The first 8 rows are patterns. Each new row is the sum of 2 different patterns, raised or lowered, with some noise. Before adding, each is slid sideways (what falls off one end comes back at the other), maybe read backwards, and multiplied by a number that may be negative. Names go in the order of the patterns.
Some rows, each with the names of its patterns after it:
[+3.71, +3.10, +2.74, -0.82, +0.08, +0.66, +1.12, -0.12, -0.68, +0.53, -0.57, -2.35, +0.69, -1.36, +0.73, -1.86, -0.30, +0.42, -0.26, +0.92, +0.12, -0.07, -0.05, +0.00, -0.37, +2.74, +0.98, +0.37, +0.51, -2.24, +1.10, +3.38, +0.77, -0.10, -0.67, -0.12, +0.53, +0.91, +0.38, -2.34, +0.53, +1.33, +0.42, -1.05, +0.72]  (7)
[-0.32, -0.74, +0.26, +1.46, -1.98, -1.42, -3.45, +2.39, +0.63, -0.17, +0.26, -0.12, -0.92, -0.49, -0.15, -0.58, -0.39, +0.57, +0.59, +0.99, -0.01, +0.18, -0.83, +2.16, +1.24, +0.42, +1.21, -0.09, -1.05, -1.08, -0.09, +2.75, +1.72, -1.60, -0.60, +0.63, +0.42, -0.34, +0.28, +1.55, +1.47, +0.53, +0.25, +3.17, -0.22]  (1)
[+0.34, +1.85, +1.65, +0.90, +0.62, -0.09, +3.71, +0.36, -0.43, -0.96, -0.49, -0.75, -1.46, -0.22, -3.71, +0.53, +0.92, +2.67, +2.04, -0.22, +0.96, +3.71, +2.70, -1.54, +3.71, -0.59, +0.75, +1.52, +0.13, +1.15, -0.06, -0.36, +3.23, -0.16, -3.71, +0.81, -0.30, +0.90, +1.38, +1.50, +2.31, -1.81, +1.48, -1.52, +1.18]  (4)
[-2.84, +1.95, +0.78, -0.55, +0.39, +0.41, +2.42, +0.09, -1.56, -0.34, -0.26, +1.25, -2.76, -0.42, +0.16, +0.03, -0.99, +3.71, +0.09, +1.36, -0.56, -0.57, -0.73, +1.87, +0.42, -0.21, +0.86, -3.71, +0.40, +2.84, -0.38, +0.25, +1.98, -0.97, +0.00, -0.20, -0.16, -0.75, +1.66, +0.20, +1.23, -0.37, -0.04, +1.40, -1.12]  (6)
[+2.85, -1.73, +0.08, -0.37, -0.29, +0.56, +0.32, +0.01, +2.22, +1.73, -0.17, +0.27, -3.71, +0.05, +0.79, +0.42, -1.59, -3.07, -0.54, -0.61, +1.42, -0.04, +0.37, +0.10, +0.36, -0.08, +0.38, -0.12, +0.31, +1.19, -0.69, +0.74, +0.53, -1.63, +2.11, +0.12, -0.39, +1.89, +0.12, -2.02, -3.71, -0.12, +0.41, +3.71, -3.14]  (0)
[-1.15, +0.01, -1.51, -0.41, +2.70, +0.31, -0.03, -0.60, +2.64, -0.54, -0.70, -0.31, +0.29, +1.33, +0.44, +3.71, +2.31, +2.32, -0.54, -0.83, -2.95, -0.15, +0.06, -0.38, -0.65, +1.74, +1.28, +3.71, +0.50, -0.40, -0.01, +0.25, -0.97, +1.32, -2.56, +2.22, +2.02, -0.36, +0.36, +0.04, -1.60, +1.84, +0.09, -0.47, -1.31]  (2)
[+0.35, -1.19, +2.78, +1.02, +0.41, -1.10, -0.61, -1.94, -1.68, +0.25, +0.06, +2.77, +1.03, -0.26, +0.88, +0.80, +0.05, -0.68, -0.76, -1.09, +0.61, +2.81, +0.05, -1.84, -1.50, -1.33, -0.50, -1.92, -0.71, -0.04, +1.33, -1.42, +0.17, -0.22, -0.05, +2.46, -0.05, +1.62, -1.68, +0.66, +2.30, +1.80, -2.75, -1.22, +0.12]  (3)
[-2.46, +0.76, -0.12, -0.86, -2.04, -0.61, -0.73, -0.42, -0.87, +0.02, +1.04, +3.53, +0.04, +1.02, -0.53, +0.06, -0.78, -3.71, -1.29, -0.93, -0.34, +0.28, +0.36, -3.27, -0.93, -1.12, -1.48, -0.06, +0.80, +0.25, -0.03, -0.04, -0.03, -2.02, +0.64, -0.54, -0.49, -2.26, +1.26, +0.35, +3.56, +0.39, +0.64, -0.03, -0.72]  (5)

New rows, each followed by the names of its patterns:
[+2.13, +3.74, +2.70, +0.49, +2.04, +2.32, +1.37, +0.99, +2.25, +2.41, +1.02, +2.88, +1.61, +4.17, +0.11, +1.22, +0.75, +2.11, +1.14, +4.59, +2.18, +1.64, +1.14, +2.32, +0.67, +1.13, -0.73, +1.97, +3.12, +4.46, +2.09, +3.52, +1.03, +3.96, +0.34, -1.38, +1.64, +1.47, +2.00, +3.53, +1.30, +0.20, +1.93, +2.38, +2.04]  (2) (5)
[+0.51, +0.41, -1.90, -0.37, +2.10, +2.72, +2.46, -0.39, +0.65, +1.24, +3.17, -1.12, -1.99, +0.41, +0.54, +0.53, +0.60, -0.12, +0.12, +0.93, +2.66, +0.48, -1.92, -0.25, +0.38, +0.62, +2.48, -1.60, -0.78, -0.20, -0.77, +0.18, +1.32, +0.52, +0.39, -1.93, -2.35, +1.61, -0.51, +0.14, -1.75, -0.15, +0.23, -1.39, -0.97]  (7) (1)
[+3.21, +3.08, -0.34, -0.25, +2.18, +3.27, +0.40, -0.57, +0.35, +0.12, -0.39, +1.37, +0.40, +2.54, -1.27, +0.48, +0.95, +1.10, +1.68, +1.08, +0.31, +0.21, +0.54, +0.07, +2.15, +1.25, +1.07, +0.98, -0.62, +3.04, +1.09, +0.30, -0.72, +1.03, +0.66, +0.60, +1.13, +0.80, +0.80, +1.18, +1.97, +1.87, +0.82, +1.33, +3.22]  (7) (1)
[-1.29, -3.26, +0.18, -0.33, +0.13, -1.51, -1.18, -5.73, -0.13, -3.80, -0.35, -1.27, -0.88, -2.68, -2.14, -1.62, -2.08, -0.19, -2.63, -3.31, -1.44, +0.01, -2.92, -1.34, -1.84, -0.72, -0.02, -0.85, -2.33, -2.30, -2.34, -1.46, -1.58, -2.66, -0.83, +0.05, -2.80, -2.24, -1.80, -1.51, -2.18, -3.43, -0.85, -1.60, -1.40]  (6) (0)
[+3.51, +2.02, +2.35, +1.25, +0.24, +1.56, +0.59, -0.18, -3.46, +1.05, +2.15, +0.55, -1.12, -1.11, +0.28, +0.03, +2.87, +0.12, +2.50, -0.42, +1.31, -0.19, +0.33, +0.27, -0.86, +4.00, +0.49, -1.67, +1.99, +2.78, -0.80, +1.15, -0.30, -0.45, -0.06, -1.24, +3.90, -1.05, -3.39, +1.05, +1.18, +0.69, -1.48, +0.03, +0.66]  (4) (3)
[+3.46, -1.98, -0.55, +0.79, +1.05, -0.49, -0.50, +1.32, +0.37, -1.86, +0.59, +0.85, +0.22, -2.02, -0.94, +0.38, +0.62, -0.83, -1.04, -2.64, +1.45, +0.22, -0.61, +2.37, +0.58, -0.50, -0.07, -2.25, +0.33, +2.49, +0.82, +0.14, -0.07, -0.37, +0.42, +0.02, +1.60, -1.40, +0.59, +1.78, +0.09, -1.83, -0.34, +2.97, +4.51]  (7) (1)
[-0.66, +1.61, -1.56, -3.32, -3.25, -3.66, -1.34, -1.87, +3.55, -1.64, +0.74, -1.30, -0.26, -3.60, -3.04, -4.43, -1.50, -0.08, -3.81, -1.06, +0.67, -0.73, +1.99, -1.72, -0.84, +0.01, +2.46, -1.05, -0.03, -4.36, -2.42, +0.03, -0.29, -2.86, -2.88, +2.13, -3.46, -2.24, -1.50, -1.86, -0.12, -3.68, +0.02, +0.36, -3.11]  (4) (2)
[+2.64, -0.04, +1.84, +0.03, +1.32, +1.31, +0.74, +3.69, +0.13, +0.71, +0.93, +2.00, +0.89, +1.09, +1.84, +0.34, +1.14, -0.61, +1.82, +2.65, +1.33, +1.87, +2.67, +1.63, -0.48, +2.93, -0.16, -0.60, +1.60, +0.79, +2.60, +2.21, +1.11, +3.27, +0.55, -1.63, -0.62, +1.58, +1.11, +1.49, +2.44, +4.00, -1.23, +0.08, -0.30]  (4) (3)
[+0.66, +1.98, +1.19, +1.65, +1.31, +0.08, +0.07, -1.38, +1.42, +0.27, +0.64, +1.16, +3.22, -1.13, -1.47, -2.11, +0.37, -0.36, +0.97, -1.08, -2.19, +0.77, +0.22, +2.56, +1.16, +0.46, +1.19, +2.07, +0.57, +1.00, +1.44, +0.38, +2.43, -3.63, +2.66, +1.46, +0.87, -1.74, -1.03, +0.04, +1.19, +0.35, -0.17, +0.18, -0.75]  (0) (3)
[-0.04, -0.55, +1.89, -2.95, +0.41, +0.07, -1.34, -2.60, -2.40, -0.88, -1.48, +0.73, -0.11, +0.40, -2.18, -1.49, +0.15, -2.45, -0.61, -4.35, +2.26, -1.07, -3.36, +0.36, +1.55, -2.17, -0.59, -1.07, +0.49, +0.40, -3.07, +1.11, -2.16, -3.75, -2.31, -3.43, -2.45, -3.75, -0.96, -1.10, +3.26, +2.79, +1.77, +0.79, +0.15]  (4) (5)
[+3.68, +0.82, +3.08, +1.96, +4.13, +0.16, +0.30, +0.47, +5.84, +4.36, +2.92, +2.86, +5.91, +1.24, +2.56, +1.23, +2.48, +1.21, +4.38, +3.63, +2.67, +3.29, +1.21, +2.56, +1.60, +2.72, +2.40, +2.81, +1.92, +4.00, +4.93, +2.55, +1.48, +3.85, +4.92, +4.24, +2.96, +4.55, +4.64, +3.47, +3.36, +0.68, +2.83, +4.54, +2.38]  (2) (3)
[+0.98, -3.93, -2.01, -1.54, -2.21, -2.31, -1.75, -2.30, -1.56, -0.17, -1.69, -3.44, -3.23, -3.45, -2.31, -3.25, -1.84, -3.62, -2.27, -3.12, -2.86, -2.14, -1.27, +0.04, -2.00, -3.17, -4.15, -0.54, -0.43, -1.52, -3.80, -2.43, -2.10, -3.04, -3.75, -0.98, -1.70, -4.15, -2.48, -2.13, -2.55, -3.13, -3.00, -0.62, +0.41]  (1) (3)
[+0.44, +2.23, -0.96, -0.69, -0.43, +1.09, -1.06, +0.09, -1.23, -0.08, -0.36, -0.10, +0.61, +0.21, +0.95, +0.70, +0.21, +0.33, +0.99, +1.39, +0.43, +0.09, -1.15, +0.41, -0.60, +0.82, -0.34, -1.38, +5.98, +2.51, +2.78, -0.80, -0.15, +0.77, +2.82, +1.08, -1.88, +1.03, -0.08, -1.64, -1.24, +0.10, +0.67, -0.03, +1.12]  (1) (5)
[+0.11, -0.26, -2.28, +2.08, -1.46, -0.96, +0.82, -0.21, -0.25, +0.65, +0.33, +0.96, -0.54, -1.93, -0.99, +0.38, -1.08, +0.65, +0.21, +2.19, +0.71, -0.47, -1.61, -1.94, +3.27, -0.66, +0.92, -0.71, -1.95, +0.40, -0.80, -1.40, -1.61, +0.82, -0.58, +1.32, -2.23, +4.33, -4.84, -2.02, -0.47, +4.28, +0.64, -0.35, -3.49]  (0) (3)
